The rows of a group lie close to one hidden flat surface of 9 dimensions, which may be shifted away from zero. Surfaces can cross.
Known rows, each followed by its group:
[ -5 -28  43 -44 -27 -14  12   9  -1 -79 -10  37 -12 -40] | fepa
[-26 -11 -27  29  -4 -10 -19  26   4  29 -16  35   6 -18] | Vako
[ 31 -11  18  35  -7 -13  25  -3 -60   5  43  22  34  14] | Zod
[ -1  28 -35  10 -14  -5 -31 -26  38 -17   2  16 -14 -53] | fepa
[-29 -16 -12   2   9  22 -57  12  55 -15 -63  -3 -11  -1] | pepuf
[ 29   1  22  14 -15 -10  27 -29  -4  11  31   5  18   4] | Zod
[-12 -24  29  34  -1  21 -30  14  17   1  10   6  23 -10] | Vako
[-13 -16 -23   3   3   4   6  47 -32   6   3   1 -22   7] | tuf
[-40  19 -29 -21   7 -42  17 -23  29  -2 -42   7  23  -1] | lizak
[-54   2  18  36  23   5 -20  -5 -21  30 -37  -1  64 -17] | lizak
[ 17   6  12  -1   2  -2  23   5  10  20   4 -51  16  -6] | Zod
[  5  -6  22 -12   7 -14  -1  14  15 -24  -1 -16  30  20] | pepuf
[-24 -12  51 -27   5  26 -73  20   8 -27 -46  28  12 -29] | Zod
[  8  -7   1  21  -6 -17  40   4  -5 -22  60 -17  19   5] | fepa
[-27  17   1  -8  15  14 -14 -18  -5   5  12   0  -5  14] | Zod
[ -2   8  18  -6   1 -21  -4  15 -17  14   8   7  36 -14] | lizak
[  9  -4 -26  -4   7 -19   2  37   5  25 -26 -20  10  16] | fepa
[-14  20  -2 -31  29   6  -8  23 -19  19 -22 -42   4   8] | fepa
[ 38  22  43 -10 -17  -6 -39  10   1  73  13  28  23 -42] | Zod
[  1   7  33  -6  -1  -5  15 -39 -34 -66  22  12  20 -21] | tuf
[ -9 -32  18  76   4  30 -21  19 -11 -16  33   2  38 -11] | Vako
[ 15  -4 -26  59 -14  -1  19 -35  33 -29 -10 -19  16 -42] | tuf
[ 32 -47  -4   9 -14 -21   1  59 -27  -5 -33  32   7  16] | fepa
[ -3 -21  -7   2  15   6 -30  20  20 -43 -30 -11   5  26] | pepuf
[ 12  44 -38 -16  27 -24 -20   6  -5  62  -3 -19  18  42] | lizak
[-27 -40 114   6 -15   0  33 -31 -10 -20 -17  17  67  -8] | fepa
[-55 -29  59 -29  -1   8   1  26 -13 -58 -11  13  13 -36] | Vako
[-62  20  -6 -20  34  -4 -32   0   0 -50  -9  -9  26   2] | Vako
[  4  -5  19  18  -6  41 -15 -36  50  27  18 -13 -26  23] | pepuf
[-49   3  -8   4  29 -32 -10  16  15   0 -28 -17  66  21] | Vako
[ 13  13  26  -8  -1  10 -22 -12   2 -22  12  -3  10 -22] | tuf
[ 25   3  24 -18   0  43 -19 -57 -33 -86 -27  10 -37 -23] | fepa
[-24 -19  35   4  -6 -12   3  -4 -60 -34  10  69  27  -7] | Vako
[ -5  26   3 -28 -10 -22  25 -32  25 -11   3 -13   3 -35] | Zod
[ -1  11  14 -40  10  16 -12  35  18 -18  20 -51 -15 -24] | lizak
[  3 -34  18  17 -12 -27  25  22  26  10 -30  -5  42   4] | Zod
[-33 -15  -4 -30  11 -34  33  48 -42 -47  21   4  12  12] | Zod
[-53  10 -56  22  27 -16   7  15 -32 -11  17   0  12  16] | Vako
[-18  26  -5 -16  25 -16 -14  -8 -18  -4  33  10  26  45] | pepuf
[ 14 -28   4   5   4  -2  15  52  -8 -16   9 -34  10  11] | fepa
[-19   5   3  13   5  12 -47  20  50  24  23  -6   9  -6] | tuf
[-46 -12  26  15  19   1  18  11 -15  -9  43 -17  38  29] | lizak
[ -7   0 -41  46  38 -12 -25  14  -5  -8 -17 -31  56  53] | pepuf
[-11 -18 -62  19   5   7  44  22  12 -16 -11 -45 -39  15] | tuf
[-50  10  23  -8  31  45 -50   4   2 -73  -7 -40   9 -36] | tuf
[  5 -20  40 -49 -17  -7 -17   1  10  -9 -52  45 -13   1] | fepa
[ -4  -7  35 -30  -1 -19  27  29 -23   0  14 -10  22  -3] | Zod
[  8 -21  -3   6 -11  -2   3  11  21  10  -7  15 -14  10] | pepuf
[-15  28  -4 -21  25  19 -61   9 -30  43 -63   3   1 -15] | fepa
[ 10  -8   0 -31  -3 -16  10  26  -5 -22  11   4 -11   6] | pepuf
[ -6  -3  -1   7   1  -7  15   8   6  -5 -31 -29  21 -34] | pepuf
[ -7   7  39  -9  -2  12 -21 -32  42 -27  15  -1  14  -2] | tuf
[-42 -18  24  -8  -8 -19  -6  14 -12  -1  -5  62  22  -4] | Vako
[ 31  28 -46  21  12  28  -1 -22 -24 -30  29 -36 -38  -3] | tuf
[ 10  -1  -7   9  -4  11  -9  10   3  33  -2   5 -17   2] | Vako
[-14  -6   2   8  -1  10  -6 -13  22 -31 -14  -7  -3  -9] | tuf
[ 17 -14  45  -2   0  23  10 -19  12  -9  13 -27   4  27] | Zod
[ 18 -26  -8  43 -14 -25   6  33 -22  22  11  38  31   1] | fepa
[ 17   0  -9 -17  -4 -11  12  14 -17 -17 -27  -2  -9 -22] | tuf
[-16  -9   3  14  -1  -5  23 -17 -29 -12  -7  18   9   0] | pepuf
[ 10   4  24  17  -5  18  -7 -50  37   5  22  -2   7  17] | Vako
[  1   3  16  32  25  36 -44  19 -74  35  23  10  19  19] | Zod
[  8  32   6 -25   3 -19  -1  -7  -3   6  30  -7  10 -14] | lizak
[-10  30  23 -39  15 -48 -22  64 -14  42   7  -9  67 -25] | lizak
[-63   8  26 -44  35 -17   7  19 -46 -47  36   0  34  43] | Vako
[-51  -9  -4  38   8  10 -17  14  30   0  68   6  19  15] | tuf
[ 24  23  -5 -28   1 -26  13 -19 -41  17 -23  20   3   6] | lizak
[ -4 -23  32   3 -11   6  11  -6  27 -17 -35 -12  14 -19] | pepuf
[-40 -18  42  23  -1  31  65 -50 -72 -16   4   8   0  -3] | pepuf
[ 34   4   4  -5   1  -4  14   3 -49 -37  10 -10   4 -12] | lizak
[-35  10  16  12   3  18   0 -41  15  11   1   5   4  -7] | lizak
[  9  -8  28 -44   1 -26  13  61 -10  13  27  -8  11  22] | lizak

New rows, each followed by its group:
[ -3  10  19 -27  10 -13  -3  38  -6   1  33 -25  24  -3] | lizak
[ 27 -25   5  24  -6  12  -6  -5 -20 -37 -28   7   2  -7] | fepa
[ 13 -19   9  26  -9 -19  18  10  -2  14   0   4  33   5] | Zod
[-48   4  32 -23   9  20 -11   5  41  41  -1 -16  -3   8] | lizak
[-15 -15   0  -6  13  43 -35  52   1  28  17 -20 -39  29] | tuf
[-43  -9  36  -6  -2 -11  20 -31  -6 -40  21  26  25   8] | Vako
[ 22 -26 -27  47 -11 -26  -1  25  12  17 -40  12  32  -4] | fepa
[  7  45 -10 -24   1 -29 -16 -24  18 -15   7   4  20 -36] | pepuf
[  7  -2   8 -12  20  17 -31  29 -43  19 -40  -4   1  11] | fepa
[ 55 -59  -2  23 -19   7  11  47  -4 -17   0   4 -23  35] | lizak
[ 11  11  39  20  -9 -33  17 -67  -5 -24  11  27  68  -6] | pepuf
[ 14  37 -33   2  24 -15  -3 -16 -27 -43  22 -26  19  -6] | pepuf
[ 13  -2   0  60  -7  16 -11  -8  -3  -2  41   1  20 -30] | tuf
[ 40  18 -22  58  -6  21 -27 -11  29  23  60 -23   2 -24] | tuf
[-25  -2 -29  43  -8 -10 -16 -21  24  14  35  52   7  21] | tuf
[ 41 -38  24  42 -20   5 -20  62  14 -12  54  -3  23 -21] | lizak
[ 16  13  19 -18  -7 -16   4   7  -4   4  36   6  11 -12] | lizak
[  0  10  -7  -5   5   1 -15   6  -8  -3 -12  -1   0 -16] | fepa
[ -9 -13  55 -18   9   7   8  15 -18  20 -13 -18  28  27] | fepa
[-45   2  -5  -9   1  -6  -5 -28 -32 -17 -14  60  -7   1] | pepuf
[-34  18  12  17  25  -4  -7   3 -26  21  17 -16  55   7] | lizak
[-13 -42   0  -4 -16 -22  86   7  28 -14   6 -16 -13  45] | tuf
[-17 -10  50 -18  -7   0   5  13  -5  36  18  21  13  15] | lizak
[ -8  31   1 -21  24 -17  -7  23 -26  18  18 -26  34   5] | lizak
[-21  23 -39  20  31  24 -68 -18  39  19   5  -9  -1  53] | pepuf
[  5   8 -18   1   2 -36  -9  28  27  18  11  -5  29   4] | lizak
[  8   1   2  -7 -11 -23  11 -14  25  25  -7  13   8  17] | fepa
[-56  37  65 -59  33  19   9 -12 -19   8  16 -59  25  -9] | fepa
[ 25  36  -3 -47   6 -15  -2   4 -12  24  11 -11 -10   3] | lizak
[-20 -38  25   9 -26 -10  46  21  35  55  26   9  -3  15] | Vako
[-39  37 -18 -34  18 -13 -35  51   4  67 -10 -11   8 -29] | Zod
[ 24 -23  34  -7  -6  15  11  23 -38 -18   4  -3  -7  -8] | lizak
[  1  16  29 -17  -8  38 -37 -14  29  48 -16  -3 -29 -31] | lizak
[ 44  32  -6   4  -6  17 -46 -39  36  18  22   2 -16  -2] | tuf
[ 18  22 -12 -57 -10 -20  11  -2  26  -5  -2  -8 -31  -2] | lizak
[ 15 -16  48  12   6  20  26  -7 -19  -1  -5 -41  28  15] | Zod
[ 17  20 -25 -14   1 -13 -35  38  50  11  -6 -34   5 -28] | lizak
[ -4  -4 -21   5  -4  12 -15  30  29  43 -29 -13 -23 -15] | Vako
[  7   0 -10   8   6  25 -23  22 -23   9  22  -1 -23   3] | tuf
[-26  13 -32  33  12 -39  60 -46  14   7  -6 -30  47  31] | Vako
[-44  12  25 -52   8  33  38 -51  -7 -52 -16 -31 -48 -12] | lizak
[  6   5  20  17   1  22 -19  -6 -10   9   3  -4   7 -24] | lizak
[ 16  17   9 -10   5  -8  10  -6 -13   0  48  -8   3   8] | lizak
[-45  -8  31 -28   8 -15 -10  25 -26 -40 -10  21  31 -25] | tuf
[  9 -23 -10   1   2  -7  27  35 -30  -6  11  -9  -7  31] | pepuf
[-45   6  19 -18  14 -39  16  24  -2  16  10   1  58  15] | lizak
[-24  28  23 -28   8 -45  -1  28  -9   4  34  -3  58 -34] | lizak
[  7  45 -47  26  23   0 -50   0  31  29  -9 -39  27 -19] | lizak
[ 19 -59   2 -17 -21 -56  34  77  10  -8 -14  24  19  41] | lizak
[  8   9   1  14   4 -12 -14   4  -4  62  14  14  24  35] | lizak
[-12 -14 -22 -10   5  -4  -4  23  34 -60  19 -10 -16  29] | Zod
[-37 -21  48   4   4 -31  36  11 -26 -10 -45  -6  72 -26] | fepa
[-27  11  58 -57  24 -10  13 -18  21 -23   8 -42  37  50] | Vako
[ 48 -23  -5   7 -29   2  17 -34  13  15 -56  27 -34  10] | tuf
[ -3  33 -32  20  15   8 -40  -5 -24 -32  19  -3   9 -45] | tuf
[ -8 -45  53  21 -19  19  35  -8  13   2 -32  -8  16 -11] | pepuf
[-56 -11  40  21   9  34   6 -26   1 -10   7 -10  13  -4] | lizak
[-46  27  10 -56   4   7 -27 -42  28 -49  12  27 -32  -6] | Zod
[-16  39  36 -43  -4  -8  -6 -72 -12  23  -2  48   0   0] | fepa
[ 34 -34  -5  10 -35  22  -4  -5  54 -14 -26  15 -54 -11] | lizak
[-74  -2 -49  58  13  19 -38   8   9 -42  22  18   6 -34] | Vako
[ 26 -12  20 -21  -7   6  11  31  -3 -33  39 -22 -18  -2] | lizak
[-31  -6  45 -26  10   7 -10   6  -3 -26  16   3  14  13] | Vako
[-38   1  37 -26  -5   3   8  -8  -1 -39 -22  -4  11 -66] | lizak
[ 11 -14  -7  -1 -15   6  -5   2  24 -12 -11  12 -25  -6] | pepuf
[-39 -21 -35 -19  12  -5 -16  56 -37  15 -41  41 -30  17] | tuf
[ 24  29  40 -33   2 -30   1  24 -54   2  46   5  42 -37] | lizak
[-48 -12  -3 -34   7  -8  -5  17 -29 -64 -53  28  -6 -24] | pepuf
[ -2  18 -25  42  24 -27 -13   4 -28  22   4  -3  66   9] | lizak
[ -9   2  15   7  18  29 -33   7 -17   4  -5 -13  10   5] | Zod
[ 14  13 -29 -20  38  18   8  25 -39 -19 -32 -81 -12  25] | fepa
[-12  14  -5 -28   8  -2 -15  35  30  21  18 -30  -8  -5] | fepa
[ 27  -4  17  13 -12   2  11  -5 -15  -8  16   5   6 -16] | tuf
[  4  11  42 -25  -5  23  -3  -7 -25 -19  11  -9  -9 -47] | lizak
[-20  -6 -26  40   3   8  -4   3 -29 -10  14  22   0 -13] | Vako
[ 27 -13  -4  50 -21 -23  15 -25  19  31   7  27  32   7] | Zod
[-12  -6  -6  18   5   7   2  -2 -16 -29   7   4  -1 -12] | tuf
[-55 -13  33 -26  18   3   4  31 -11  27 -44 -16  23  14] | lizak
[-47   2 -16   5   7 -17  28 -10  -7 -10  23   5  10  16] | Vako
[-34 -30  32 -12  -6  11   0  -1  73  -8 -23 -17  -2  18] | tuf
[ -2 -12  41  12  16  14  -2   6 -27  39 -13 -16  33  31] | fepa
[ 13  -2  -4 -36 -27 -42 -31  22  58 -19 -31  44   1 -35] | pepuf
[  5  23 -14 -35  22  19  -1   0 -11 -30 -20 -54 -31  -9] | lizak
[-22 -22   7  19  -2  17  28  -5  35 -23  30 -32  -7  22] | tuf
[ 22   7  10 -20  -1  -2  23 -43 -47 -39  -3  23 -14  11] | fepa
[-19   5 -11  14   1 -17 -29  17 -50  -8  10  56  26 -33] | tuf
[-19 -33  35 -28  -5  19 -43  71  30 -33 -46 -16   4 -54] | fepa
[  9  52 -39 -44  16  -1   0 -50   3  14 -32 -27 -36   8] | lizak
[ -6 -15  36  10  -9 -10 -21  22   0  57 -26  34  42  -6] | Zod
[-30 -17  -2  39   1  27 -19  22  17  15  58   7  -8  14] | Vako
[ -4   1  32 -58 -11 -33  22  24   8   2   5  12  -1 -10] | lizak
